The rows of a group lie close to one hidden flat surface of 9 dimensions, which passes through zero. Surfaces can cross.
Known rows, each followed by its group:
-.07	.20	.12	.01	.10	.12	.09	.25	-.35	.18	.28	.03	-.18	.13	-.04
(3)
.21	-.35	.11	-.06	-.08	-.04	.02	-.08	-.02	.00	.11	-.09	-.07	-.17	-.11
(2)
-.14	-.02	-.21	.29	.49	.09	-.09	-.08	.15	.17	.04	.02	-.03	.05	.11
(0)
.05	.10	.03	.13	-.25	.49	.07	-.10	.07	.11	-.10	-.08	-.03	-.21	.18
(3)
.03	.01	.09	.39	.15	-.13	-.16	.09	-.02	-.01	-.11	-.04	.03	-.06	.07
(1)
-.12	-.26	-.09	-.37	-.02	-.12	.06	-.09	-.04	-.07	.07	.07	-.01	.05	-.28
(3)
.01	.19	-.30	.13	.04	.05	-.23	.10	-.01	-.05	.30	.43	-.13	.16	-.01
(3)
.25	.00	.14	.03	-.44	.12	.05	-.09	-.33	.10	-.12	-.04	.02	.17	.35
(0)
.03	-.21	.04	.22	.13	-.10	-.04	-.11	.29	-.06	.03	-.24	-.10	-.02	-.08
(2)
.08	-.09	-.07	-.07	.15	.25	.09	-.02	.00	.19	.03	-.11	.00	-.15	-.02
(1)
-.12	-.28	-.21	-.34	-.16	.01	.12	.01	-.21	.19	.01	.08	.20	-.07	-.01
(1)
.06	.07	.03	.10	.09	-.11	-.10	-.02	.23	-.13	-.11	-.08	.02	-.10	-.08
(2)
-.04	.09	.15	.21	-.13	.28	-.02	-.02	.16	-.33	.07	.03	.00	-.06	.10
(3)
-.09	.29	-.13	.22	-.06	-.23	-.11	.09	.26	-.02	-.21	-.08	.03	.08	.02
(2)
-.15	.02	.09	-.17	.09	-.23	.19	.29	-.22	.23	-.05	-.04	-.05	-.04	-.10
(1)
.10	-.13	.03	-.07	-.22	-.14	-.13	-.10	.12	-.35	.21	.17	-.08	.08	-.16
(2)
-.15	-.19	.02	-.17	.03	-.25	.11	.14	-.26	.22	-.23	-.07	.20	-.18	-.10
(1)
.09	-.28	-.07	-.20	-.16	.02	.05	-.23	.19	-.05	.09	-.19	.00	-.05	-.15
(2)
-.16	.20	.11	-.02	-.10	-.33	.00	-.10	.27	.00	-.26	-.01	-.04	.18	.18
(1)
.08	.07	-.31	-.08	.20	-.33	-.20	.00	-.26	.28	.11	.24	-.02	.40	.13
(3)
.05	-.08	-.03	.18	.01	.04	-.10	-.09	-.01	.03	.01	.07	.04	.02	.25
(0)
-.23	.06	.02	-.14	.33	-.17	-.29	-.54	.27	.33	-.13	.03	.27	-.24	.03
(0)
-.33	-.12	-.26	-.28	-.06	.34	.14	-.32	-.07	.14	.10	-.07	.17	.20	.02
(2)
.08	-.11	-.01	-.10	-.23	-.28	-.09	.10	-.09	.06	-.08	-.01	.12	-.26	-.25
(2)
.11	.32	.00	.24	.18	.13	-.27	-.25	-.08	.15	.00	-.04	.29	.03	.38
(0)
.01	-.12	-.05	-.16	-.05	-.10	-.03	-.03	.08	-.18	-.16	.12	.20	-.19	-.04
(2)
.22	-.16	-.17	.06	-.19	.10	.08	.04	-.08	-.22	-.19	-.12	.12	.20	.20
(0)
.07	-.12	.00	.03	.27	.00	.05	.07	-.38	.24	.22	-.01	-.16	.32	.13
(0)
.05	-.03	.02	.06	.09	-.04	-.10	.01	-.31	.05	-.04	-.19	.19	-.08	-.21
(1)
-.22	.17	-.18	.00	-.39	-.04	.04	.12	.14	.25	.10	.31	-.12	.05	.25
(1)
.19	-.21	-.19	-.10	-.30	.09	.08	-.02	-.05	-.29	-.15	-.05	.19	.14	.17
(0)
-.01	-.05	-.01	-.07	-.17	-.05	-.07	.15	-.26	-.19	.17	.18	.04	.04	-.16
(1)
-.03	-.18	.10	-.25	.06	-.09	.09	.19	-.18	-.03	.01	-.02	.18	-.30	-.21
(0)
.05	-.36	-.06	-.02	-.25	.11	-.14	-.32	-.09	.11	.14	.05	.14	-.14	.02
(2)
-.04	.31	.04	-.23	-.39	.36	.06	-.24	.24	.09	.01	-.02	-.14	-.10	-.09
(1)
-.10	-.44	.19	.36	.39	-.40	-.15	-.18	.17	-.18	-.11	-.05	.05	.07	.17
(3)
.04	-.08	-.23	.33	.07	-.41	-.24	.15	.35	-.22	.02	.23	.09	.08	.26
(3)
.12	.05	.08	-.13	-.25	-.02	-.19	.06	-.11	-.47	.48	.33	.26	.01	.06
(0)
.03	.01	.07	-.18	.11	-.34	-.11	-.24	.22	-.14	-.13	-.16	-.07	.11	-.39
(3)
.03	.00	-.09	-.06	.02	.45	-.13	-.31	-.09	.06	-.04	.16	-.08	-.17	-.28
(3)

New rows. What belongs after each?
.02	.09	-.12	-.33	.09	-.22	-.08	-.09	.06	-.32	.23	-.03	.11	.27	-.26
(0)
-.10	-.27	-.11	.23	-.16	-.38	-.20	-.07	.13	-.22	-.23	.28	.23	.05	.32
(1)
.22	.11	.10	-.08	-.18	.19	.11	-.19	.07	.29	-.51	-.45	.14	-.33	.02
(3)
.04	.03	-.17	.00	.11	.02	-.12	.13	-.04	.01	.00	.20	.02	-.19	-.22
(3)
-.09	.13	.14	-.27	-.07	.27	.20	.11	-.45	.11	.23	.00	-.02	.14	-.05
(3)
-.02	-.14	.01	.16	-.02	-.09	-.08	-.03	.02	.02	.02	-.02	.00	-.03	-.04
(2)
-.03	.15	-.12	-.26	-.05	.15	.07	-.16	.00	.19	.08	-.15	-.01	.12	-.09
(1)
-.09	-.07	-.62	-.07	-.13	.40	.23	.04	.33	-.26	-.27	-.10	.07	.15	-.05
(0)
-.18	.14	.26	-.31	.10	.29	.14	-.01	-.37	-.11	.28	.02	-.18	.06	-.52
(3)
-.19	-.03	.12	.06	.41	.02	-.05	.11	-.03	-.34	-.17	.31	.17	-.15	.10
(2)
.09	-.13	.07	-.21	-.38	-.09	-.08	-.25	-.02	-.10	-.06	.11	.23	-.03	.16
(0)
.04	-.02	.11	.06	-.16	-.08	-.10	-.28	.03	.15	.00	.07	-.13	.17	.21
(0)
.26	-.18	.27	-.19	-.01	-.01	.03	.14	-.31	-.07	.19	.16	-.07	-.22	-.13
(2)
.17	-.22	.30	.05	-.28	-.28	.05	-.06	-.15	.13	-.02	.01	-.40	.25	.10
(0)
-.22	.17	-.19	-.08	.06	.33	.07	.09	.11	.07	.03	.07	.06	-.20	-.11
(0)
.23	.23	-.28	.15	.15	.34	.11	.20	-.20	-.14	-.29	-.37	.38	.10	.18
(0)
-.28	-.39	.09	-.35	-.31	-.21	.18	-.04	.24	.07	.07	.24	-.40	-.16	-.37
(0)
-.07	-.41	-.06	-.12	-.27	-.12	.24	.01	.14	.00	-.08	.08	-.43	.15	-.15
(0)
.04	-.28	.24	-.06	-.01	.02	-.02	-.11	-.32	-.14	-.29	-.04	.24	-.17	-.05
(1)
.07	.05	-.19	-.10	-.57	-.04	-.15	.01	-.32	.25	.03	.26	.13	-.03	.08
(2)
-.05	.09	-.11	-.17	-.03	.06	.10	-.02	.01	.04	-.03	-.09	-.04	.12	-.13
(0)
-.20	-.07	.04	.00	.28	-.09	.06	.04	.12	-.15	-.08	-.09	.03	-.01	-.15
(2)
-.06	.11	.08	-.30	-.14	-.09	-.02	.03	.08	-.18	.01	-.01	.17	-.21	-.29
(0)
-.15	-.29	.14	.11	.25	.25	.04	-.17	-.29	.22	.08	.07	-.15	-.01	.02
(3)
.08	.18	.20	-.10	.05	-.18	-.01	-.15	-.10	-.02	-.08	-.26	.06	.22	.01
(3)
.09	.13	-.21	-.29	-.06	-.01	.20	.03	.51	-.45	-.13	.15	-.08	.30	.27
(2)
.04	.16	.04	.03	-.10	-.11	-.06	-.14	.19	-.07	-.17	-.10	-.08	.09	-.06
(0)
.20	.29	-.17	.12	.18	.05	-.22	.14	-.05	.16	-.13	.10	-.01	-.24	-.24
(3)
.10	.12	.16	-.26	-.39	.41	.02	-.38	.04	-.41	.10	.15	-.12	.21	.03
(1)
.00	.10	-.07	-.29	-.15	.05	.11	.19	-.10	-.01	.05	.01	.08	-.12	-.21
(3)
.01	-.14	-.01	-.20	.06	-.06	.09	.00	-.10	.06	-.12	-.11	.13	-.08	-.11
(0)
-.13	.16	.15	-.08	-.26	.05	.09	.07	-.16	.18	-.07	.07	-.06	-.07	.02
(1)
-.27	-.34	.25	.15	.39	-.04	.11	.46	-.18	-.29	.17	.11	.07	-.38	-.24
(3)
-.13	.35	.21	.11	-.17	-.30	-.09	-.01	-.21	.00	-.13	.09	-.06	.42	.17
(1)
.08	.10	.02	.06	.05	-.05	-.04	.04	-.12	.07	-.06	-.05	.10	.04	.15
(3)
.02	-.21	-.07	.09	-.05	-.18	-.20	-.24	.39	-.32	-.10	.00	.18	-.15	-.11
(2)
.24	.33	.55	.21	.33	.55	.17	-.14	-.01	.06	-.07	-.29	-.41	-.07	.10
(1)
-.04	.07	-.11	.05	-.07	-.04	-.14	-.07	-.28	.16	-.02	-.10	.19	.10	-.03
(1)
-.16	-.23	.20	-.09	.13	-.27	.27	.25	.30	.09	-.30	.09	-.13	-.33	.14
(1)
-.13	-.24	-.04	-.15	.15	-.21	.09	.17	.01	.04	.05	.06	-.10	-.14	-.31
(3)
-.14	-.07	-.19	.11	-.14	.27	.11	.23	.04	-.13	.44	.34	-.37	.20	.00
(0)
-.04	.26	.35	.21	-.04	.23	.09	.04	.25	.35	-.29	-.19	-.19	-.58	-.07
(1)
-.21	.12	-.22	.13	.13	-.38	-.03	.15	.25	.57	-.22	-.25	.14	-.23	-.04
(1)
.13	.09	.07	.17	.01	.16	-.10	-.17	.07	.03	.12	-.07	-.08	.01	.07
(2)
-.10	-.35	-.06	.18	-.08	-.13	-.21	-.13	.09	-.39	.09	.37	.04	.05	.09
(2)
.02	-.16	-.06	-.01	-.16	.11	-.01	-.12	.13	-.13	-.10	.03	.18	-.12	.15
(3)
-.05	-.07	-.04	.03	-.04	-.22	.02	.10	.20	-.12	.06	.02	-.02	.05	.02
(3)
-.05	-.33	-.16	.01	-.06	-.08	.03	-.03	.16	.07	-.06	.08	.05	-.10	.16
(3)
-.16	.17	.00	-.17	-.10	-.10	-.13	.01	-.05	-.29	.09	.20	.09	.06	-.27
(2)
.25	.00	-.34	.18	-.30	.34	-.02	.01	.09	.35	-.33	.04	.23	-.38	.46
(3)
.04	.28	.27	.46	.15	-.14	-.20	.11	-.22	.02	-.12	-.14	-.01	.01	-.06
(1)
